All rows are made from the same 6 directions, up to rounding. Whole rows:
[[  9  14  36   8 -14   2   6   4  52  39  20 -14  17  17  18 -21 -26 -18
  -38   2]
 [-10 -15 -30 -17  11  -4  -3   2 -44 -25 -16  18  -7 -13 -12   4  25  10
   23   3]
 [ 11  13 -14   0   7   6 -12  -2  -2  16 -10 -26  -7 -10 -26   1  52   6
   16  -3]
 [ 22  14  12  25   5 -34 -42 -37   6   6  40 -25  -3 -15 -40  10 -32   0
  -26  16]
 [-12 -12  -3   3  10  40  34  -3   5 -26  -9   9   0  13  44  -1 -17   2
    8 -14]
 [  6  -3  -9  -5  24   3  -8 -28  -6  -1  20 -13  12 -10  -4 -30  -5  -1
  -25  15]
 [  7  24 -12 -17 -13 -13  -8 -10 -17  -1 -26 -47  20 -39  -9 -10  23  43
    6 -13]
 [  7  -8 -14  22  34  19  -9 -36  -7 -23  23  -6 -17   0 -11   9  -6  -5
    3   7]
 [ -4   0 -11  -1  -7 -16  -6  -8 -29 -32 -12  -1  -2 -19  -5  21 -15  25
   16  -7]
 [ -5 -25 -21   9  33  -2 -11 -33 -35 -44  25  26 -13  -3  -9   7 -30  -5
   -2  18]]

The start of a row, then its end:
[-12  -2  18  -5 -18   8  27   9  14 -11  -9   9  16   8  44] : [ -5 -43   7 -10 -13]
[-14  -5  -7 -28 -10 -10  16  -3 -26 -27 -18   2  30 -21  31] : [-23 -31  29 -12  -5]
[  6  -9   0  16  21  -1 -14 -19   2  -3  30  10 -12   9 -16] : [  3 -13 -20 -11  16]
[ -2   5   5  -7 -13 -14   1  -2  -5  -8  -5  -7  14 -12   9] : [ -3 -22  16  -8  -4]
[ -4 -15 -26 -32  19 -27 -19  -8 -42  -3   7  16  14 -19 -23] : [-37  15  -1 -19  27]
[ -4   1   1  -8 -20 -45 -18  -1 -29 -21  -3   8   8 -21 -12] : [ 14 -35  21  -2   2]
[-13 -28   1  20  18  18  15 -13  -6 -42  19  41 -18  22  24] : [ 23 -52 -16   4   3]
[ -1 -10  -9 -20  17 -15  -8 -20 -18  -3  18   3  22 -13  -1] : [-40 -16   0 -35  21]
[-16  -6   1 -27 -16  -9  20   9 -16 -18 -18  11  27 -11  34] : [-20 -31  20 -11  -6]
[-4 -7 -3 -5 10 29 18 17 16 19 -5 12 -4 21 11] : [-16  34 -22   4   1]
[  2  10   0  11  14  50  30 -30  22 -18  -5 -40  12  -4  44] : [-12 -15  20  -4 -21]
[-11  -8  17  10 -26 -27   0  14  -8 -26  -1  33  -9   7   9] : [ 40 -55   3  10  -7]
[-14 -15  -6  13   0   9  15  -5 -20 -52  -9  23 -15   3  22] : [ 37 -39  12  26 -14]
[ 17  28  12  19 -14 -16 -19 -22  12   2   5 -46   3 -21 -15] : [ 18 -17  25  -3 -11]
[  1  19  12   3 -19  11  17  -3  17  -3 -18 -32  14 -10  27] : [  3 -14  26   2 -23]
[-12 -13 -26 -36  17  17  19   3 -23  -4 -18   6  20  -9  19] : [-45  31   6  -6   5]
[-11 -20  12 -21  -4 -10   6  43  13  40   9  53   2  34   0] : [-27  15 -47 -19  22]
[ 15  18  11  11  -5 -23 -23 -26   7   6  19 -34  10 -19 -17] : [ -1 -25  14 -22   4]
[ -7 -22  -6  13  29  28  15 -26  -3 -34  21  19  -7  13  25] : [ -2 -37 -11  -8   6]
[-13   0   3 -24 -18 -10  17   6 -13 -16 -19   0  28 -15  32] : [-18 -29  25 -11  -9]
[  4  19   1   0 -31 -43 -23   0 -24 -14 -18 -21   3 -32 -23] : [ 32 -12  38  17 -13]
[ -3  -7 -10 -13  24  31  19 -14   5   2   4  -7  15   2  23] : [-41  10  -5 -19   6]
[ -9  16  14 -21 -52 -23  10  55   3  21 -46   3   8  -3   5] : [ 17  23  17  25 -22]
[  2  23   3 -18 -40 -46 -17  16 -19   5 -29 -23  16 -33 -19] : [ 12   6  38  10 -12]
[-14 -30  -7   1  18   6   8   0 -16 -26  14  48 -12  19  11] : [  3 -25 -22   0  13]
[ -4 -21 -26 -18  18 -34 -29  -1 -47  -8  12  34  -8  -9 -41] : [ -7  19 -12   0  29]
[  8   4 -30   5  28  23  -6 -28 -20 -18  -6 -30  -9 -19 -15] : [ 1 38 17 20 -4]
[  8  -1 -18   1  42  44  11 -39   8  -1  15 -31   9  -4  13] : [-40  18  -1 -19   6]
[ -6 -19  -4  25  14   9   0  -9 -10 -34  14  31 -28  16   0] : [ 37 -27 -13  19   1]
[-19 -10  -1 -22 -13  -1  25  11 -16 -25 -21  17  19  -5  38] : [-11 -29  17  -2  -9]
[ -8   3  18   0 -45 -42  -9  40  -8  -1 -19  29 -10   3 -11] : [ 43 -18   5  22 -10]
[ -8   7   0 -32 -24 -20   7  20 -12   6 -26  -4  27 -17  12] : [-22   4  22  -6  -6]
[  8   4 -30  -1  26   7 -15 -30 -27 -16  -1 -27  -4 -25 -23] : [-5 32 18 11  3]
[  7  20   3  10 -26 -12 -11  19   2   9 -23 -17 -15  -8 -23] : [ 39  29  15  34 -18]
[  0 -14 -17   7  30  39   9   5   6   9   3  15 -24  24  -6] : [ -2  50 -29  19   6]
[-16 -20 -18  -2   9  27  22  17 -18 -25 -21  32 -20  15  15] : [19 20 -6 36 -9]
[ 12  18 -20  -2   8  -3 -17 -23 -18  -4  -9 -43   3 -31 -24] : [-1 31 29 10 -5]
[ -5 -12 -28  11  16  20   0   3 -27 -27 -16  15 -34   4 -16] : [37 39  0 49 -8]
[ -7  -9 -12  -7   1  12   8  28  -7   7 -19  22 -16  13  -6] : [ 10  44 -13  28  -3]
[-16  -9 -22 -27  -6   0  15  13 -37 -28 -34  11   8 -16  14] : [ -2  14  25  22 -10]
[-7 -6 10 -1  4 27 28 -1 20 -3  2  4 11 14 40] : [-18 -24  -6 -15  -5]
[ -9 -27  -9  14  24   6   2 -23 -22 -46  22  34 -15   9   9] : [ 16 -45  -9   1  10]
[ -2  -5   2   5   3  -1   0  -8  -2 -12   7   6  -1   1   5] : [  4 -20   0  -4   2]
[ -7  11   9  -8 -32   3  18  33   8   6 -36  -3   2   1  17] : [ 17  14  15  25 -24]
[  3  -1 -17  -9  11 -14 -16 -16 -26  -9   2  -8   4 -19 -19] : [-10  10  11  -3   9]
[ -5 -26 -14   7  37   3  -5 -40 -25 -41  34  23  -3   0   5] : [ -8 -47  -8 -20  21]
[  4  15  -1  -4  -3  17  11  -8  10   3 -14 -34  13 -12  15] : [-12  11  20  -1 -14]
[ 10  -4  -4  38  32  41   0 -21  21  -4  22  -4 -34  23  -9] : [ 25  15 -24  17   0]
[  3   7  23 -12  -6  -9   7 -14  25  18  19 -17  39  -5  28] : [-47 -47   2 -55   9]
[ 17  19   2  -5  -3 -26 -29  -6   5  34  10 -29  10 -17 -36] : [-17  24   2 -18  12]
